There are 4 nested groupings, the coarsest first. Each group lies inside one group of the grouping before and may be the whole of it. The rows also spread widely along 15 directions, which tell nothing about the answers.
In the rows, zero is written as 128.
Some rows, each with its group in each grouping after it:
[131  85 141 122 139 160  94 144  85 161 114 103 187 123  86 141  98 131
 134 128 181 101 126 114  88  91 141 137 107] -> mav Zogu zomu j_693
[155 141 145 127 125 117 131 125 138 120 144 111 127 175 177 139  80 154
 169 179 102 108 134 126 131 137 127 117 147] -> Fomom Sute gapim j_829
[128 119 125 122 119 177 109 128 110 159  78 140 143 127 124 124 117 126
 149 177 166 105 125 160 125 103 164 153  91] -> mav kasun fovu j_719
[ 89 197 108 163 129 124 142 124 192 139 161 111  81 142 114 114 135 141
 129  85 119 107 108 129 175  81  79  87 101] -> kis Sef Dapo j_697
[160 137 107 118 134 136  98 102 152 152  79 133 151 109 125  86 136 117
  99 122  68  60 106 154 122 114 128 160 104] -> mav Zogu zomu j_188
[ 80 132 123 118 112 139 165 157 153 132 103 148 115 112 160 151 180 138
 191 141 154 137 118 120 124  79 155 116 122] -> Fomom Sute Tisin j_278
[105 148 147 128 107 172 173  95 149 113 122 157 124 163  89 141 153 120
  56 142 156 160  99 190 135 144 142 157 116] -> mav kasun gog j_565
[120 121 114 132 167 149 133 113 146 161 156  68 128 123 112 123  83 190
  90 138 143  48  60 133 132 120  57 117 168] -> kis geso Kubav j_169
[162 145 122 141 117 116  43 119 114 163 101 120 170 117  82 104  78 126
 109  62  89 100 142 131  95 118 121 128  53] -> Fomom Lur zatoz j_230
[123 160 155 136  99 175 164 138 157 134 125 143  83 155 142 125 184  75
 122 161 154 127 128 105 119  77 148 136 139] -> Fomom Sute Tisin j_642
[151 175 117 138 126 155  97 124 134 210  91 116 138 100 142  69 107 122
 125 131 123 103 141 160 145 113 136 108  94] -> Fomom Lur pozi j_65
[127 155 131 100 127 134 158 165 191 159 115 141  92  72 143 130 162 121
 132  97  91 101  86  71  43  68 135  85 196] -> kis sefu Buvam j_74
[ 99 163 116 148 133 105 102  96 176 142 138 121 152 147  71 114 111 132
 143  67 128 126 143 159 158  66  83 117  31] -> Fomom Lur Zodet j_403
[111 124 159 131  78 111 123  95 156  78  90 139 154 207  83 170 133 136
 128 160 116 121 108 170 101  79 144 186  96] -> Fomom beg pag j_104
[107 135 148 118  92  92 165 149  98 101  85 149 203 124 139 127 187  94
 140 105 124 213 169 146 116 144 224 127 111] -> kis vubez sevuk j_731
[144  98 133  98 128 113 117 120 127 137 107 170 161  88 136 153 142 121
 145  48  97 151 152 100  68 131 157 124  59] -> Fomom Lur pozi j_839
[ 91 102  80 129  96 128 122 115  90 122  80 121 116  87 122 118 128 155
  72 182 167 186 115 141 152 182 140 155 106] -> kis sefu Miku j_585
[142 125 136 104 160 170  89 121 137 196 128 112 143 127  71 119  80 101
 114 141 150  74 108 121 100  75 101 126 123] -> mav kasun gog j_738
[ 98 148 187  86 122 140 136 116 145 218 143 135 126 168 108 190 139  71
 145 122 114 115 103 121 144  97 135 105 140] -> mav Zogu kare j_18
[ 90 108  92 128 130 139 133 153 130  91 106 144 142  80  89 121 185 126
 107  75 155 129 108 107  92 102 135 145  96] -> kis geso Kubav j_682
[146 139 121 102 163 111 109 119 106 163 115 101 201 129 122  78  97 102
 120 143 101 118 144 167 159 158 144 121 127] -> kis vubez dibug j_218
[ 98 169 108  94  99  77  92 170 128  97  90 172 146 117  86 131 151  85
 127  86  50 168 116 130 102 160 181 119 129] -> kis Sef Dapo j_543
[102 101 104 123 133 123  78 164  79 124 121  88 142 149  98 133 101 124
 151 184 151  87 113 105 140 119 120 139 145] -> kis sefu Buvam j_616
[105 152 145 136 116 162 131 167 117 166 101 114 154 128  98 133 150 145
 114  96 134  61  68 155  94 106 148 115 168] -> kis sefu Miku j_260
[113 183 128 100 136 117 153  96 183 136 142 154 124 146 101 109 148  80
  82 117  91 166 124 162 159 143 120 118 122] -> Fomom beg pag j_33
[161 144 143 138 130 175 178 123 136 166 115 158 124 114 230 121 177 141
 172  93 108  82 143 142 134 135 167 110  92] -> Fomom Lur Zodet j_69
[ 59 174 175 139  69 151 182 134 151 153 126 159 105 163 113 198 177 126
 131 100 158 179 103 153 141 106 162 104 117] -> mav kasun lum j_813
[152 146 153  92 117 124 138 113 134 149 145 146 119 133 139 150  79 107
 103 148 103 205 145 113 107 179 158 100 143] -> mav Zogu kare j_507
[127  86  77 152 118 116 123 125 105  44  85 128 150 108 129  92 181 139
  99 121 123 108 130 121 123 129 141 191  78] -> kis Sef Dapo j_697
[ 85 149 150 117 108 142 120 184 111 130 140 161 125 161 103 164 176  58
 183  99 147 142 145  93 121  92 167 110 111] -> Fomom Lur Zodet j_403
[120 119 132 118 120 142 101 124 131 120 123 128 133 169  99 166  87 150
 141 157 122  94  93 145 115 119 126 147 122] -> mav Zogu kare j_507
[ 56 165  99  94 124 126  89 161 125 176  75 114 162 110  32 100 113 106
 107 174 156 145  78 191 144 114 143 120 160] -> kis sefu Miku j_260
[ 49 118 141 101  95 161 118 150 104 155  97 154 123 153  69 191 180 104
 117 142 161 114  63 153 130 123 147 157 135] -> Fomom Lur pozi j_65
[131 142 145  95 175 144 130 154 134 159 146 139 168 129 119 124 122  86
 185  94 132 114 147 125 112  98 155  88 111] -> kis Sef Dapo j_543
[ 65 158 149 131  98 151 157 139 141 146 134 156 102 157 106 173 183  90
 143 109 159 155 120 128 161  95 145 117  99] -> mav kasun lum j_813
[127 164 128 129 119 142 114 129 161 165  98 118 155 109  86  97 100 130
 110 131 143 145 123 155 102  80 140 114 118] -> mav Zogu zomu j_693
[124 154  75 198 109 155  79 171  95  59 140 116 113 157 116  94  98 169
 149 125 162 104 148 130 148 133 120 132  67] -> Fomom Lur Zodet j_69
[157 132 111 109 180 145 128 106 198 103 162 110 117 153 108  98  70 134
 135 184 133  86 119 120 103  70  73 131 142] -> Fomom beg pag j_33
[121 164 141 113 133 141  96 112 150 223 112 123 156 103  58 114 100 101
  88  79 128 125 116 144 113  88 114 103  97] -> mav kasun gog j_738
[168 163 108 128 135 169  85  96 165 119 125 161 104 153 105 107  74 117
 112 138  96 107 129 163 125 138 123 142  63] -> mav Zogu zomu j_188
[138 156  82 119 124 182  95 159 163 104 104 168  64 123 133 120  75 147
 176 202 134 106 110 129  94 106 143 126 119] -> mav kasun gog j_738
[105 104 118 135 109 199  96 166  71 165 115 128 105 103 102 155 112 147
 110 141 208 125 100 102  96 140 137 128 113] -> Fomom Sute Tisin j_278
[131 106 114 142 145 109  84 134 104 112 132  69 190 136  79 109  56 163
 129 136 161 114 135 123 108 102 105 131 105] -> kis geso Kubav j_682
[ 93 183 131 126 119 141 179 112 158 149 137 128 119 137 111  94 183  92
  51 132 130 157 104 169 177 146 120 124 159] -> Fomom Lur Zodet j_69
[140 126  93 147 116 109 153  82 190  83 115 127  77 114 158  96 175 125
  90 133  90 110 129  95 133  89  92 161  93] -> kis sefu Buvam j_74
[ 97 192 116 164  94  77 140 180 111  99 121  98 176 125 111  63 187  96
  93  87 114 179 157 127 159 129 156 108 149] -> Fomom Sute Tisin j_278
[148 149 129 132 141  99 123 165 103 121 138 102 163 149 157 101 155  99
 142  97  60  61 133 105 138 142 142 112 165] -> kis sefu Buvam j_616
[ 86 154  68 142 136 146 116 156  80 101 142 150 127 120 116 107 129 133
 114 110 150 168 141 162 204 216 141 114  76] -> mav kasun gog j_565
[ 96 189 100 144 130 152 114 137 184 201  93 104 110  88  99  69 159 107
 121 115 138  72  96 139 151  37 101 109 114] -> kis geso Kubav j_682

New rows. What belongs after each?
[ 97 125 123 109 149 133  94  97 132 171 173  95 104 162  63 148  84 109
  79 150 144 107  94 117 169 132  50 130 126] -> Fomom Lur pozi j_65
[172 132 108 133 168 147 173  72 189 143 132 116 124  89 178  64 126 136
 109 128 128 123 157 126 134  96 104 120  85] -> kis vubez dibug j_218
[ 84 164 140 102 124 157 144 162 171 144 117 137 125 144  95 157 101 139
 178 172 164 140  89 156  91  74 155  94 167] -> kis vubez sevuk j_731
[127 103 100 146 139 153 127 115  90 113 138 110 134 140 152 125 108 182
 110 151 154 100 114 152 169 188 106 149 101] -> Fomom Sute gapim j_829
[103 134 166 110 126  95 199 121 150 136 123 118 183 143 168 147 155 135
 175 129 128 169 146 149 135 102 170 101 140] -> kis vubez dibug j_218
[ 87 108 148 132  93 141 127 120 121 110 141 133  80 184 106 205 139 119
 131 149 150 122  99  93 129 109 120 150 106] -> kis Sef Dapo j_697
[121 179 102 175 120 125 154 127 174  99 135  79 116 141 145  86  95 200
 119 161 136 110 107 159 151 106  97 110 147] -> kis geso Kubav j_682
[128 174 159 102 109 100 133 135 146  98 113 158 174 188 118 138 122 107
 153 136  73 155 134 189 116 147 182 126 137] -> Fomom Lur pozi j_65
[111 120  65  76 176 135  69 174 110 157 110 160 130  64 120 118 113 108
 188 101 104  97 119 103 122 147 141 100  94] -> kis Sef Dapo j_543
[128 165 127 125 148 183 123 130 152 161 136 140 127 144 118 110  82 132
 168 155 173 130 139 175 137 105 135 100  90] -> Fomom Lur Zodet j_69
[120 168  98 139 107  69  88 132  94 134 108 100 154 142 138  79 134  87
 116 134  67 136 158 131 206 172 142 127 109] -> kis vubez dibug j_218
[ 58 150 130 113 160 131 143 119 161 159 162 112 144 172  84 153 136 134
 153 116 145  89  84 175 193  97  79 113 117] -> Fomom Sute Tisin j_278
[112 113 138 121  98 124 164 117 162 113  78 160 142 104 140 135 205 112
 138 106 132 151 136 121  87  63 163 155  86] -> Fomom Lur zatoz j_230
[168 143 128 132 127 134 116  94 133 146 141 117  95 148 163 125  85 135
 101 142  82  99 123 118 142 169 110 123 114] -> kis Sef Dapo j_543
[107 162 136 147 124 138 132  87 185 168 108  98 159 150  85 124  72 197
 125 140 149  99  93 210 137  63  95 124  98] -> mav kasun gog j_738
[131 130 118 170  92  86 121 114 127 101 112 114 149 121 129 103 179 124
  97  59  95 124 154  95 128 101 117 150  69] -> Fomom Lur Zodet j_69
[ 95 118  53 125 154 170 137 146 143 106 129 144  77  94 163 128 123 197
 161 163 155  90  88 131 150 148 102 123 117] -> Fomom beg pag j_33
[109 154 148 107 138 170 150 159 155 151 129 157 138 125 108 134 155 102
 150 108 156 128 113 137  93  89 153 106 135] -> Fomom Sute gapim j_829
[119 129 110 138 117 136 144  78 174 142 128 121  84 107 129 118 125 140
  86 144 154 162 130 111 141 101  84 136  78] -> Fomom Sute Tisin j_278
[ 94 143  91 145 111 112  97 144 109 105 131 148 126 128 111 133 145 131
 136  66 111 137 137 124 158 156 124 124  58] -> Fomom Lur Zodet j_403
[141 142 121  76 151 154 128 151 125 153 101 178 136  98 148 113 147  69
 157 129 103 140 139 133 108 151 192 112 118] -> kis Sef Dapo j_697
[ 60 117 174  96  95  90 116 149 101 155 139 128 157 159  62 210 157  83
 122  85 129 163 106  92 112 114 136 120 141] -> Fomom Lur zatoz j_230
[107 116 137 112 113 136 146 114 120 137 141 153  92 141 136 162 167  72
 115 135 137 162 145  82 154 133 134 137  98] -> mav kasun gog j_565
[143 119 111 124 123 175 109 136  75 154 122 140 105 113 152 122 126 117
  90 144 139 123 127 117 137 200 143 135 116] -> Fomom Lur pozi j_65
[ 43 142 126  95 162 126 170 141 119 125 155 137 167 184 105 161 178 111
 154 130 129 102  86 197 225 160 130 128 150] -> mav kasun fovu j_719
[107  93 159  97 114 116 122 108 113 185 139 117 113 136 121 190 114  92
 135 151 149 160 138  60 131 104 117 122 113] -> mav kasun lum j_813
[138  85 109 132 147 151 127  99 132 129 134  79 130 107  92  99 100 151
  47 171 182 114 102 103 102 104  69 161 139] -> Fomom Sute Tisin j_278
[145 161 129 134 150 202 170  77 176 149 112 142 126 149 138  77 138 106
 117 176 170 117 136 208 164  99 141 144  75] -> kis vubez sevuk j_731
[153 123 117 117 118  90 137  94 139 104  96 154 161 122 173 117 154 141
 126  93  48 120 140 151 128 165 147 152  83] -> Fomom Lur Zodet j_403
[135 154 124 161 159 144 154 141 141  89 156  96 166 166 119  64 158  94
 130 119 151  93 156 137 156  77 125 130 117] -> kis vubez dibug j_218
[118 155  76 101 176 146 123 131 149 150 149 150 105  76 132  98 114 118
 127  99 121 144 129 126 154 167 113  87  92] -> kis geso Kubav j_169
[128 120  69 143 158 138 112 153 110 129 138  95 132  74 138  91  89 174
 130 120 155 116 129  96 126 140 105  98 119] -> kis vubez sevuk j_731
[127 169  74 132 136 108 129 146 142 162 112  91 119  47 147  51 108 150
  85 135 116 156 124 113 140 147 117  84 161] -> kis Sef Dapo j_543
[156 108 158 135 100 149 153 114 128  79 115 119 141 158 101 120 157 109
  36 158 137 126 105 118  65 118 137 185 166] -> Fomom Sute Tisin j_278
[150 157 120 130 150 154 176 113 159  87 146 149 133 127 152  89 121 124
 119 134 148 185 165 158 128 149 155 112  94] -> kis geso Kubav j_169
[147 119 140 136 121 122 143 121 129 145 151  99 106 126 164 135 135 130
 103 119 112 106 126  62 117 122  99 120 145] -> Fomom Sute Tisin j_278
[164 140 135 160 140 159 135 103 121 142 137  88 151 164 165  87  77 159
 140 182 167 111 163 170 163 123 123 126  97] -> Fomom Lur pozi j_65
[137 143 135 155  88 136 145 100 168 146 109 106  92 115 132 129 134 153
  70 123 118 111  94  99  90  89 105 133 137] -> kis vubez sevuk j_731
[105 162  99 164  85 116 166 150 138  90 107 107 110 119 180  99 135 187
 134 184 149 176 133 140 150 135 147 116 148] -> Fomom Sute Tisin j_278
[102 153 133 173 102 143 169 128 162 126 123 107 114 135 140 116 168 132
 146 127 179 136 143 113 138  43 130 118  96] -> kis vubez sevuk j_731
[125 126 141 110 118 123 120  95 152 186  76 137 152 129 133 147 155 130
 135 108  70  46  88 155 129  91 127 154 103] -> mav kasun gog j_738
[116 136 119 150 134  85 195 125 146 115 118  69 173 111 171  75 167 163
 114 137 126 123 131 138 156 102 122 117 169] -> kis sefu Miku j_260
[127 118 124 121 134 161 100  89 119 186 126 114 118 130  90 136  92 128
  71 141 142  96  97 136 145 136  91 145 102] -> mav kasun fovu j_719
[ 72 102 101  84 162  94 107  99 135 165 113 105 179 119  70 126 129 125
 114 137 126 108  93 166 173 118  84 149 112] -> Fomom Lur pozi j_65
[125 168  97 127 135 151 129 172 139 148 110 131 113  96 146  78 181 102
 120 118 100  72 101 115 133 119 133 118 163] -> Fomom Sute Tisin j_278
[179 139 160 162  85 138 176  69 156 107 128 114 102 156 154 100 163 104
  23 145 115 144 146 101 112 119 119 167 128] -> Fomom beg pag j_104
[156 104  94 121 111 141 100  64 154 105 108 162  80 124 144 146  76 173
 105 158 103 137 120 137 112 166 104 165  48] -> Fomom Lur Zodet j_69
[134 160  97 136 133 134 124 111 156 165  88 152 147  81 154  95 130 158
 151  74 100 113 141 170 145 119 143 111  47] -> mav kasun fovu j_719
[ 75 159 151 138 138  98 190 117 157 102 177 117 165 181  96 143 181 114
 107  67 121 137 120 154 181 112 106 116 126] -> mav kasun gog j_565
[ 95 184  97 132 109 166  71 157 114 169 110 153  97 136  98 128  83 122
 158 149 147 139 125 162 168 144 147 101  77] -> mav kasun gog j_565
[113 191  97 154 118 182 135 122 136 142  92 150 133 121 106  47 190  72
  73 130 148 139 139 200 197 132 160 148  75] -> mav Zogu zomu j_188
[ 97 114  69 120 169 164 166 124 122 103 159 120  92 109 144  96 156 125
  85 169 165 128 108 123 192 178  97 136 141] -> kis vubez dibug j_218
[148 134  94 128 160 171 165 113 213 113 103 138 107  94 157  64 167 134
 144 161 142  71 115 136 107  39 106 151 115] -> Fomom Sute gapim j_829
[ 87  78 121 111 110 159 142 133 123  82  97 174 125 124  88 186 197 131
  99 100 139  97  69 119  79 115 142 186 112] -> mav kasun fovu j_719
[116 103 130 100 132 181 147 135 132 205 116 157 104  47 134 166 135 144
 116  82 166 140 105  80  68 113 135  96 112] -> mav kasun gog j_738
[106 166 132 110  94 156 146 153 161 118 100 176 108 131 130 152 124 149
 155 155 132 166 103 163  83 127 177 112 141] -> Fomom Lur Zodet j_69
[163 116 141 122 134 127 117 116 141 113 164 116 100 165 145 161  81 126
 141 141  98  94 127  67  93 120 105 121 132] -> kis vubez sevuk j_731
[158 151 125 124 116 164 173 101 175 121  99 172  96 106 193 118 138 143
 135 141 116 153 138 149 104 137 169 125  88] -> kis geso Kubav j_682
[122 152  97 111 147 135 127 145 106 161 126 123 131 109 159 101 153 128
  97 118  74  72  86 148 173 201 121 119 170] -> Fomom Lur zatoz j_230
[156  94 162 118 127 127 156  81 124 150 125  89 152 151 136 116 159 102
  51 157 111  81 107 112 122 119 102 176 168] -> Fomom Lur Zodet j_403
[115 139  87 128  90 151 119 159 111 102  83 172  84 104 153 101 198  78
 121 156 121 143 137 104 136 145 171 157 110] -> Fomom Lur Zodet j_403
[166 122 181 112 111 162 181  96 158 113  91 139 163 160 137 129 145 123
  87 166 120 115 103 170  58 107 177 166 162] -> kis vubez dibug j_218
[123 110 117 101 125 110 130 130 141 183  92 118 135  67 152 142 126 163
 130 120  96  98  93  94  92 108 122 114 156] -> mav kasun gog j_738
[142 137  91 124 113  92  82 106 113 140  69 110 173 106 110  62 132 118
  67 138  69 107 119 162 148 157 126 167 114] -> Fomom Lur Zodet j_69
[ 47 151 112 119 124  92 107 161 109 206  74  73 196 105  84 101 156 125
 148 136 142  97  90 171 185  80 135 113 150] -> kis Sef Dapo j_543
[103  97 130 157 105 145 109 162  84 139 110  72 150 131  96 138 133 144
 118 145 184  78  98  86 100  73 122 144 151] -> kis vubez sevuk j_731
[137 111 116  96 141 143 151 107  94 149 132 143 128 104 156 125 132 109
  70 145 119 162 131 125 156 218 141 133 132] -> mav kasun gog j_738
[133 158 122 117 136 112 133 111 189 119 124 161 146 112 128 118 101 137
 179  89 121 188 173 147 103  86 143  96  46] -> Fomom Lur zatoz j_230
[124 122  83  98 167 121 158 144 144 146 116 112 121  61 181  78 171 109
 131 155 113 106 120  89 145 124 123 116 168] -> kis geso Kubav j_169
[108 136 101 125  84  88  92 151 110 115  91 126 118 114 122 126 161 115
  95 124  69 116 100  96 123 149 132 149 150] -> Fomom Lur zatoz j_230
[105 139  87 152 145 162 129 181  81 108 160  96 114 136 147  90 128 128
 140 178 188 122 139 115 186 154 123 113 149] -> Fomom Lur zatoz j_230
[ 86 178 122 113 140  92 122 144 151 171 130  99 182 111  63  93 132 118
  86  85 111 137  97 158 144 118 103  97 161] -> Fomom Sute gapim j_829
[114 111 154 115 116 117 136  90 166 103 105 123 170 172  89 151 106 146
 141 170 151 144 121 174 100  66 129 163  99] -> Fomom Lur zatoz j_230
[141 135 103 137 135 136 100 147 111 123 127 111 137 133 145 125  62 183
 158 150 121  93 121 136 128 147 127 113 125] -> mav kasun fovu j_719
[128 124 115 125 123 149 139 122 107 156 123 114 112 122 158 131 139 153
  79 145 111  83  85 126 147 182 114 137 164] -> Fomom beg pag j_104
[ 95 146  47 117 146 134 125 122 162 107  74 156 124  71 105  56 183 113
  99 124 114 119 107 174 162 127 127 154  82] -> kis sefu Miku j_260
[ 57 162  98 140 174 128 179 148 167  99 179 128 136 151 123 105 200 106
 184  88 162 119 142 147 220  81  97 103  84] -> Fomom Sute Tisin j_278
[129 160 104 137 111 145 131 147 146  85 151 146  54 160 156 122 146 104
 129 166 104 112 122  91 144 141 118 131 145] -> Fomom Lur Zodet j_69
[143 120 193 146 106 140 196 127 138 138  96 118 192 149 162 125 221 107
 140  97 141  90 144 124  88  41 177 149 132] -> Fomom beg pag j_104
[146  74 161 104 110 147 143  84  96 157 100 137 156 120 134 161 145 125
  68 126 135 139 116 126  93 163 147 170 104] -> Fomom Sute Tisin j_642
[119 119 158 148 111 150 128 114 106 177 135 100 129 167 159 192  87 189
 166 127 139  73 100 135 139 131 121 111 107] -> kis vubez sevuk j_731
[ 77 151  81 106 172 129 113 202 130 148 122 119 165  84 107  89 157 119
 188 103 139  84 108 130 142  87 128  91 151] -> Fomom Lur zatoz j_230
[124 174  95 145 136 114 112 120 176 175 104 113 130 101 134  66 174 113
 131  78  74  47 116 133 164  67  90 122  96] -> Fomom Lur Zodet j_69
[ 93  98 153  56 161 110 175 109 133 148 161 131 147 151 130 172 149  91
 126 162 121 149 106 121 149 153 118 126 179] -> Fomom Lur Zodet j_69
[ 89 147 119 106 168 147 119 110 186 160 140 147 127 156  87 144 134 110
 179 106 123  62 102 160 165  58  89 124  71] -> mav kasun gog j_565
[182 146 134 116 132 117 117 126 148 136 111 121 144 127 153 105 116 116
 120 117  48  67 115 108  82 124 138 125 157] -> kis vubez sevuk j_731
[106 129 127 108 129 170 125 120 102 156 119 138 136 131  85 138 133 114
  57 125 138 122  80 163 132 184 137 141 136] -> kis vubez dibug j_218
[109 170 100 122 131 111 114 176 129 101 133 137 115 133 124  98 158  73
 151 123  97 127 139  99 149 125 148 110 136] -> kis Sef Dapo j_543
[121 170 117 199 107 139 155 118 124 101 138  99 141 149 133  75 174 144
  70  86 142 117 139 163 184 133 112 138  90] -> Fomom Lur zatoz j_230
[ 84 110 105 143 140 140 158 108 122  64 127 133 162 175 117 141 164 159
 138 127 147  98 105 194 180 144 127 169  77] -> kis vubez sevuk j_731
[110 138 140  56 144 146 127 169 129 154 106 176 159 118 108 153 137  88
 164 136 115 139 107 140  79 137 186 109 164] -> Fomom beg pag j_33
[ 92 135 126 146  95 137 150 111 158 143 123 165  69 132 170 179 182 126
 181  91 126 123 141  91 159  81 126 123  39] -> mav kasun gog j_738
[143  97 147  76 122 102 130 107 103 148  66 147 206 128 157 134 143 115
 147 156  83 130 134 172 114 158 189 161 121] -> Fomom Lur Zodet j_69
[166 132  92  99 200 146 111 150 124 127 136 121 176  91 122  50 104  88
 137 128 131 111 158 124 117 131 137 111 119] -> kis geso Kubav j_682
[130 141 105 132 154 167 171 118 142 184 116  93 141  75 160  51 122 145
 108 183 199 153 145 154 157 108 123 107 137] -> Fomom Lur Zodet j_403
[149 122 173  98 115 111 155  97 110 160 122 120 142 149 147 136 170  64
  56 134  72 123 116 108 132 169 148 149 170] -> kis Sef Dapo j_543
[100 124 124 135 118 124  89 126 125 136 120 112 139 146  60 130 169  92
  83  87 113  64  90 112 130  86  89 164 109] -> Fomom Lur zatoz j_230
[ 92 147 121 136 138 122 190 166 128  52 179 143 126 170 158 146 175 128
 159 112 127 142 136 120 167 153 143 109 147] -> mav kasun gog j_565
[113 126 135  96  97 111 131 137 114 142 116 129 104 128 136 163 123 113
 100 176 103 153 102  90 117 158 144 129 187] -> mav kasun fovu j_719
[117 118 129 125 123 151 110 119  99 153 128 147 109 139 120 154 166  84
 112  86 115  94 118 105 149 145 131 143  72] -> kis Sef Dapo j_697
[124 186  86 163 140 168 175 140 201  46 154 135  88 141 120  70 151 162
  84 134 134 104  94 165 124 112  97 131 155] -> Fomom Lur pozi j_65
[156 104 126 113 174  96 153  99 128 150 137  70 197 108 149  67 126 124
  93 145 124 113 146 123 149 124  97 135 151] -> Fomom Sute gapim j_829
[106 144  88 115 177 178 159 181 162 125 115 139 153  76 125  73 164 144
 163 125 174  92 102 155 105  79 138 110 151] -> Fomom Sute gapim j_829
[101  96 133 123 160 112 134 113 130 168 128  76 191 127 101 127 154 148
 118  94 131  45  86 133 141  78  77 143 131] -> Fomom Sute Tisin j_278
[123 110 122 101 160 142  97 121 130 111 105 106 200 143  16  70 120  53
  81 175 179 132 131 152 101  62 131 176 121] -> kis vubez dibug j_218
[120 135 102 166 110 100 127  93 141  64 111  94 140 164 107  70 135 110
 100 185 152 161 167 146 179  89 118 174  71] -> kis Sef Dapo j_543
[ 94 128  34 119 155 178  83 151 131  74 123 163  82 102  63  77 144  87
 100 165 177 132 120 120 149 129 106 163  79] -> Fomom beg pag j_33
[111 193 112 131 139 143 182 126 191 102 157 139  82 156 145  82 187  83
 104 152 110 125 122 144 182 116 110 122 156] -> Fomom Lur pozi j_65
[ 90 115  84 104 124 122 107 119 119 116 112 124 124 114  77 118 112 125
  73 181 154 172 107 133 145 157 111 152 129] -> Fomom beg pag j_104
[ 98 181  98 173 110 106  88 134 123  86 140 125 148 171  76 116  95 150
 128  82 115 141 140 174 182 146 117 119  53] -> mav kasun lum j_813
[ 71  98 159 123 132 140 181 114  97 134 169 108 140 182 126 175 179 107
 117 145 186 141 120 126 193 139 114 142 126] -> Fomom Sute Tisin j_278
[170 110  79 139 175 110 100 111 137 114 144  92 133  98 154  60  80 121
 159 145 140 127 197  74 146  90  96 118  56] -> kis Sef Dapo j_543
